The same things were measured in two ways. Each way mixes the same 10 hidden numbers, adds some noise and spreads widely along 7 directions of its own, which tell nothing about the thing.
Some things both ways: the first way, then the second way.
[ -1 -21  17  -6  38  -1  20 -60 -17  17  -8  36   8 -30 -18  -6 -31  19
   7  17]
[-15   9  11  -6 -17   0  14  -6   6 -25  -3  17   5   2   9 -31 -10 -19
 -16   9  12  12  14 -15  -1]

[ 12  -8   0 -17   5  -4  13  31  12 -12  10  -6  -2  -5   9 -10   6 -17
  -5   3]
[  8   6  23   3 -12   4  -3  -8 -20 -44  44  42   4  -1 -18  10 -27 -24
  -5   2  33  -1 -29  23  15]

[ 12  27  -6  14 -15  18 -15  -5   2  -1  12   6  -5   5   2 -13 -11   5
 -21   1]
[ 23  -8 -20  14  11  16  12  12 -30  41 -23 -49   0  -5  16   4 -12   9
  14 -17 -43  28   5 -14  -5]

[ 20 -21  28  -3  35  -6  10 -22 -16  30  20  13 -49  14   3  -5 -18  27
  20  -4]
[  4  -6   5  -7  -8   8  17   7   5   8  -5   4  -5  11  34 -11  24 -20
 -13  18   3  11   7 -23   5]

[ 10   4 -10  12  11 -11 -17  -4  -2  20  18  21 -36  -9  12 -17 -10  -3
  -8  16]
[-35   4  -2  32  -7  -1  22 -11  14   1 -22  -3   1  36  14 -30   4   2
  -4  19  -5   4  12   7  22]

[-30 -33 -46  22 -12  10   0  46   7  87 -10 -17  -3   9   5 -37  30 -33
 -25 -14]
[ -8  -1 -11  -4 -24 -25 -22 -27  39   5 -22   5   2  -7  -2 -17 -12  27
  23   8  -1  17  22 -11 -11]

[-15  30  -2 -36 -31  31   7 -45  -8 -17  10 -18   1  -5 -28  -7   6  14
  -1  23]
[  8 -16 -15 -15   2   8 -11 -13   6  29 -12 -16 -15   0  15  -6  19   6
  -8  -7   0   1  -7  11  -2]

[-19   2  15  -6 -10   8  17 -26   7  -4  -6  -7  21  -8   3   8  26  10
  -7  -5]
[ 13  -1 -12  -6  -1   7  -2  -5  22  25  -1  -4   0 -28 -19  17  14  11
  12   7 -29  10  19 -22 -13]

[ 24   5   3 -17  15 -21   2  22  12   3   3   1 -33 -11  55   9   2 -26
  -5  16]
[ 37 -17 -10 -10  30  -6   0  13 -35 -24  11  12   0 -18 -20  57 -23  13
   4   9  28   3 -25  31   4]

[ 14  10  -2 -40 -25   0  47   5  19  -7   8 -28  -3 -12  32  18  18 -41
 -13  27]
[ 29  -5   5 -11  -1   6   0   8  11  -1  28  25 -17  17 -13  21  61  -5
 -49  39   4 -34 -24 -21  12]

[ -2  -7  -9 -11 -13  10  -2   7  -3  43 -10  -3 -24  22  25 -23  11   5
   8  -1]
[ -8  -2   2  13  45  -7   4   4 -11   1   1  10  -1  22  -5  34   6   9
 -16  22  -8 -31  -5  38  39]

[  6  16  33 -45  -6  21  14 -30  -5 -36  26 -24 -39  -8  -8  15  27   5
  24  25]
[  6   2   4  16 -11  14  18   3  -8  -6  19  16  14   2  -3  12  10 -11
   0   4  -7  -7   3 -27   4]

[ -7 -27 -22  25  40   6  -3  36   0 -15  12 -24  42  12   3  21  -8 -36
 -27   7]
[-24  -1  39   2 -61 -21  -7   5   9 -26   9  25  25 -12  10 -49 -43  -9
  47 -31   6  43  10 -48 -31]

[ -4  32 -10 -14  20  15  -9  -3   2 -27 -17 -15  13 -14  11  23 -11  -9
 -16   3]
[ 17  17 -26 -23  -1 -15 -18  16  14  -5   0  -9  -7   5  11  12  21 -12
   3 -11  28  11   0 -18 -32]

[ 13  18 -12 -32   7  -3   9   9   7  -3  -4 -10 -10 -22  26   3 -12 -26
 -15  24]
[ 33  -1   5 -48 -18   9  10  34  -9   0  16 -13 -40   1   2 -22  20 -39
 -26   6  34  42 -42   4 -31]

[ 48  14  19  -6  -5  -2  27   6  23 -25  24  21 -12 -31  21   1 -18 -30
 -15  14]
[ 13 -22 -25   0  -9  10   4 -27  -6   3 -12  -2   4   3  18  -6   4   9
  -7 -10  14  -4  -5   8  -1]

[  6   4  -5  11  26 -36   0 -13   2 -24  -2  17  29 -11   1   0 -27  -2
 -26  -7]
[ 22  15   8   3  -1   8   9   3 -17 -10  14  18  -4  -7 -21   9 -18 -25
 -13  12  -7   2 -17   9   9]

[  6 -14  -1 -18  -2   3   5   6   4   3  -9  10   4  -7  20 -19  -9 -12
   4   5]
[  3  14   7  -5 -15  12  18  27 -14  -5   5  -7 -11 -14  -3 -18 -21 -37
  17 -16  12  51 -17  -6 -32]

[-13 -20  14  -6 -22  12  -4 -18 -31  32  15  -2 -40  25 -14 -19   2   9
  18   4]
[ 11   1   5   9  -1   4  11  21 -17  19 -17 -12  -6   5   8  -7   2 -14
  -6   1 -17  14  -5 -29   5]

[ -6  13 -43 -33  -6 -15  -6 -39 -10   3 -12 -16  17   6  26 -16 -11 -16
  -9  32]
[-10 -12 -14  -5   9 -15 -21  -5  15 -19   0  10 -12  20   2   2  20   5
 -10  -3  34 -14 -23  28   1]

[  9  -5 -11  -3   2  11  16   9  13   6   6 -16   0   0  14   5   2 -26
 -12  -9]
[ 24  15   6  11  13   8  10  12 -10  -9  19  20   6  10  -5  31  19 -14
 -27  33 -14 -17   6 -30  22]

[-15 -11  -3 -17  -7  26  -2 -16  -6   4  15 -15 -16   1  -8  -7   6  -4
  12   8]
[-34  11   9   3 -15 -17   8  10   9 -13  -9   0  -4  21  18 -26  -8 -16
  18  -2  30  23   1   6  -7]

[ 19  -9  29  33  19  -3 -10  18   7 -38  31   7  -9  -6  22  14   1 -28
  -2  -9]
[ -1  -8 -13   3  -3  -3  13  -4 -16   5 -15  -9  12  -2   5   0 -14   4
   4 -21  -3  -8  12   2   2]

[ -2  16 -10  -1  15   8  -3  16  18   0  -6  23  12 -19   9  -6  -7  18
 -15  16]
[  1  12  15   9  -3  27   0 -14   9  -9  34  20  -7   0 -13   0  27 -12
 -36  22  -8  -8  -2 -26  21]

[ -8  15 -24 -46  13 -24 -16 -31 -15  -6  17 -33 -21  13   8 -12  -7   5
   0  21]
[  5 -22  -7 -21  19  -2   0  -5 -16  42 -21 -19 -22  -3  17  -2 -14   9
   9   0  -2  11 -20  65   6]

[-12  -2  12  -5 -21  29  -4  24  -3  -4  16 -27 -12   4  -1  -3  34 -22
  -3   5]
[  8 -18   4 -22  -2   2  -2  -6  -4  18  -6  -3 -12 -16  -5 -12  -9   2
  -2  -3  -7  15 -12  23  -2]

[  7  10  46  -7  31   8  22  -5   0 -18  -7  29 -13 -40  -9  22 -11  17
   3   2]
[ -1   6  -7  -6 -18   4   7 -21  11   6  -6  11  11 -15   1  -9  -4  -5
  -2  -3  -8  -5  24 -14  -3]

[-14   2 -29  21 -24  34  -5  40  10  23 -11   3   5   1  -5 -11   0 -17
 -21 -13]
[  8 -17  -3  -5  11  -1  -3  -5 -16  14 -15  -5   1 -17   4  13 -23   9
  13  -8  -4   8   3  15  12]

Other things, the second way, with their names:
K717: [ 20   9 -10  -3  24 -10 -30  -8 -21  -6  -2 -11  -8   9  23  17 -11  16
 -15   7  28   9  -5 -11  11]
K874: [ 19 -13  -5  18 -16   5  26   8  -4  27 -28  -9   7   4   8  -5   5  -8
   0  12 -36   9  15 -36   9]
K539: [-20 -14  24  10   9  -7   4 -12 -14 -35  17  35   5  11 -11   1 -27  -4
  -6   7  15 -14 -19  55  35]
K793: [ -3  36 -23  -1  22 -14 -26  15 -10  23 -18 -48 -22  20   6   0   3   0
  -7 -23   6   3  -2  -4  -7]
K12: [ 24 -17  -7   5  14  -2 -26 -34 -14 -11   3  30  18 -32  -4  41 -30  26
  13  -3  12 -13   5   3  19]
K552: [ 35 -32 -16 -12  10   9 -14 -23 -19  -9  12  23  10 -46  -5  55 -25   7
  28 -15  34  10  -4  22   8]
K469: [ 14 -29  -3  10 -15  15   8  -4  11  23  -5  10  -2   7  14   2  41   7
  -6  12 -12  -6 -13 -29   4]
K805: [-43   7 -32  17  18 -36 -35 -13  26  -3 -22 -22  10  30   9   5  12  46
  15 -23   9 -24  27  -5  -2]
K150: [ -2 -17   0  10  10  -7   9  -5   0  11 -20  12  16  -9 -13  10  -8  14
   3   6 -37 -20  17  -1  15]
K308: [ -8  -6  -7  26  -2  27 -15 -45   6  18   3   7  16  -5  14  -1   7  14
  -1 -16 -23 -19  23 -23  21]
K999: [  2   9  24  37  17   1  17  21 -46   9 -10  -4  18  -5 -14   5 -52  -4
  11  -8 -57   9   5 -14  21]
K447: [ -1 -29  13  -1   8  10 -17 -27 -13 -23  19  40  14 -22   3  12 -19   8
   4 -16  20 -14 -16  25  14]
K494: [ 10  10 -14  13 -16  -8   3   5   7  -6  -2   6   8  11  -3  12   9  -7
   3   2   1  -4   8 -31  -4]
K627: [ 21  15 -52  15  22 -18 -14  -6   9 -17 -11   3  12   7 -12  54  12  23
  12  10  23 -20   8   1 -11]
K806: [-42   1   5   7 -16   3  10 -19  43  16 -22  -7  -5   2   0 -42   9   2
   0  13 -24  17  34 -12   8]
K732: [  3  -5 -45  -8   2   2  -4  -2  10  25 -21 -39   4  -5   9  13  20   6
  12 -35  -6   4  23 -16 -20]
K592: [ -9  25 -19  19   0  -8   0   2  15   1  -4 -13  -7  31  -1   6  22  -5
  -4   7   8  -3   5  -7   6]
K535: [  7  -2  -6  10  31  -4  -2  16  -5  -7   8   3 -13  30 -14  30  33  -6
 -33  15   0 -30 -22  19  28]
K23: [ 27 -16  -9 -29 -10 -14  -5 -11 -16 -13  -7  11   6 -11  16  -3 -30   6
   8   1  27  17  -9  18 -14]
K521: [-18  -6  31 -31  -1  -8   4   4  -5 -25  19  18 -19   6   2 -26 -12 -18
 -18  11  35  15 -25  43  10]
K101: [ 18  -6  -8 -13   9  13  -6  -6  10  18   8  -1 -22  10   1  11  49   1
 -41  21   2 -21 -10  -8  14]
K567: [ -6  -9   0   1   4  -6 -15  -5   4  -7   5   5   0 -12  -3  17  -5  20
  19  -2  19  14   2  -9  -3]
K915: [ -2  13  20   5  13  -4   9  24 -12  -6  13   8  -9  24   9  12   6 -38
 -13   9   5  -4  -7   3  25]
K796: [  8 -11 -16 -12   8  -4 -17  -8   4  -4  -3   2  -4  -6   5  11   9  15
  -4  -2  25   1  -6   4  -6]
K53: [ 16  14 -16 -11   2   0   9  17  -2  -7   2   0 -10  23  23  -2  26 -15
 -18  16  26   6 -15 -11 -22]
K759: [ 14   8  -3  -2  12   1  -6  14  -5 -14  23   7  -8   5 -10  26  24  -8
 -19   4  17 -10 -13 -15   1]
K565: [ 18 -13 -15  -2 -12   1   5  -5  -2  -9 -15  31  23 -20  13  14  -3  -5
  12  -3  10  -6   7 -29 -19]
K833: [-31  17 -23  35  -3 -11  -8 -22  13  -3 -12  -8  26  22   6   1  -3   9
  13 -29 -14 -27  39 -12  16]
K184: [-17  10  21   4   8   7 -11  13 -20   3  24 -18  -7   8   1  -8  -8  -9
  -2 -26  -5  11 -10  -4   6]
K117: [-33   4  -9  33  13  10  32  -9  -7  15 -18  -8  16   9   4   8 -16 -12
  19 -14 -25 -10  30  28  32]
K590: [ 15  -2 -19 -10  23  -1  -9   7 -21  10   6 -11  -9  20  22  23  21   7
 -11  -4  25 -17 -22  15  -4]
K768: [-16  13  24  21 -17  15   7  -5  31   6  -4  12   1   3  -2 -40   8 -34
 -16  14 -48  18  28 -47  22]

Some of these things the first way, each followed by its name:
[ -2  25 -22 -19 -44  20  27 -11  17  27 -33  13   5 -31   3 -14   9 -13
 -20   1]	K627
[ -1 -20   8  14  37 -19 -25  20  -8  -9  26  -4 -21  19   6  -7   6   5
   5  -6]	K12
[  0  36  -8 -16 -17  66  14  45   9  -7 -32  22  13 -26 -29   1  -1  11
 -13  28]	K447
[-34   8  -7 -38 -42  59  -6 -42  -2 -43  24 -50  43  19 -18 -10  21   8
   8  23]	K184
[ 29   2  14 -17  -6 -32  30 -21  -6  17  11  26 -34  11  21   1 -20  15
   0  23]	K469
[ 11  -1 -12 -25   2  -6  10  -2 -10  14 -19  10   7  -2  29  -2 -40 -14
 -10  26]	K999
[ 19   5   7  -7 -20 -22  25 -20  23  -1   3  23  12 -12  40  -7 -25  -3
 -15  -7]	K592
[  9  40  12  20 -21  33  -1  21  21 -10 -26  34   5 -22  21  12  -9   4
 -17 -13]	K732
[-16  20  41 -20 -36  52  15 -24 -12  -7   3   6 -19 -15 -35   1  23  29
  11  19]	K796
[ 15 -10  22 -18  42 -20  19 -41 -19   5  20  -6 -22 -13 -15   1 -12   0
  -1  13]	K23
[ 27  35   9  -2   7 -31 -16   9   7 -31  -1  10 -10   3  62  23 -19 -10
 -16  12]	K535
[-25  16 -26   1   7  20 -29 -10 -18  -1  -5 -15 -11  22 -21   6 -12  19
   1 -10]	K915
[ -1  12  19 -34 -10  35  42 -46 -23 -12 -18  14  -7 -31 -53  15 -10   4
   8  23]	K565
[ 10  -1  35  16   3   3  -1 -12  -3 -36  27   7   4   4  -5   4   7   6
  -2   2]	K539
[ -8  -5 -38  32 -30  10  24  11  13  52 -28  28  26  -1 -13 -21 -11  -9
 -33 -24]	K494
[  3  -1  -2   8  11  -2   0  20  -2   7 -11   0  -7  -5  29  17   3 -32
 -12   8]	K150
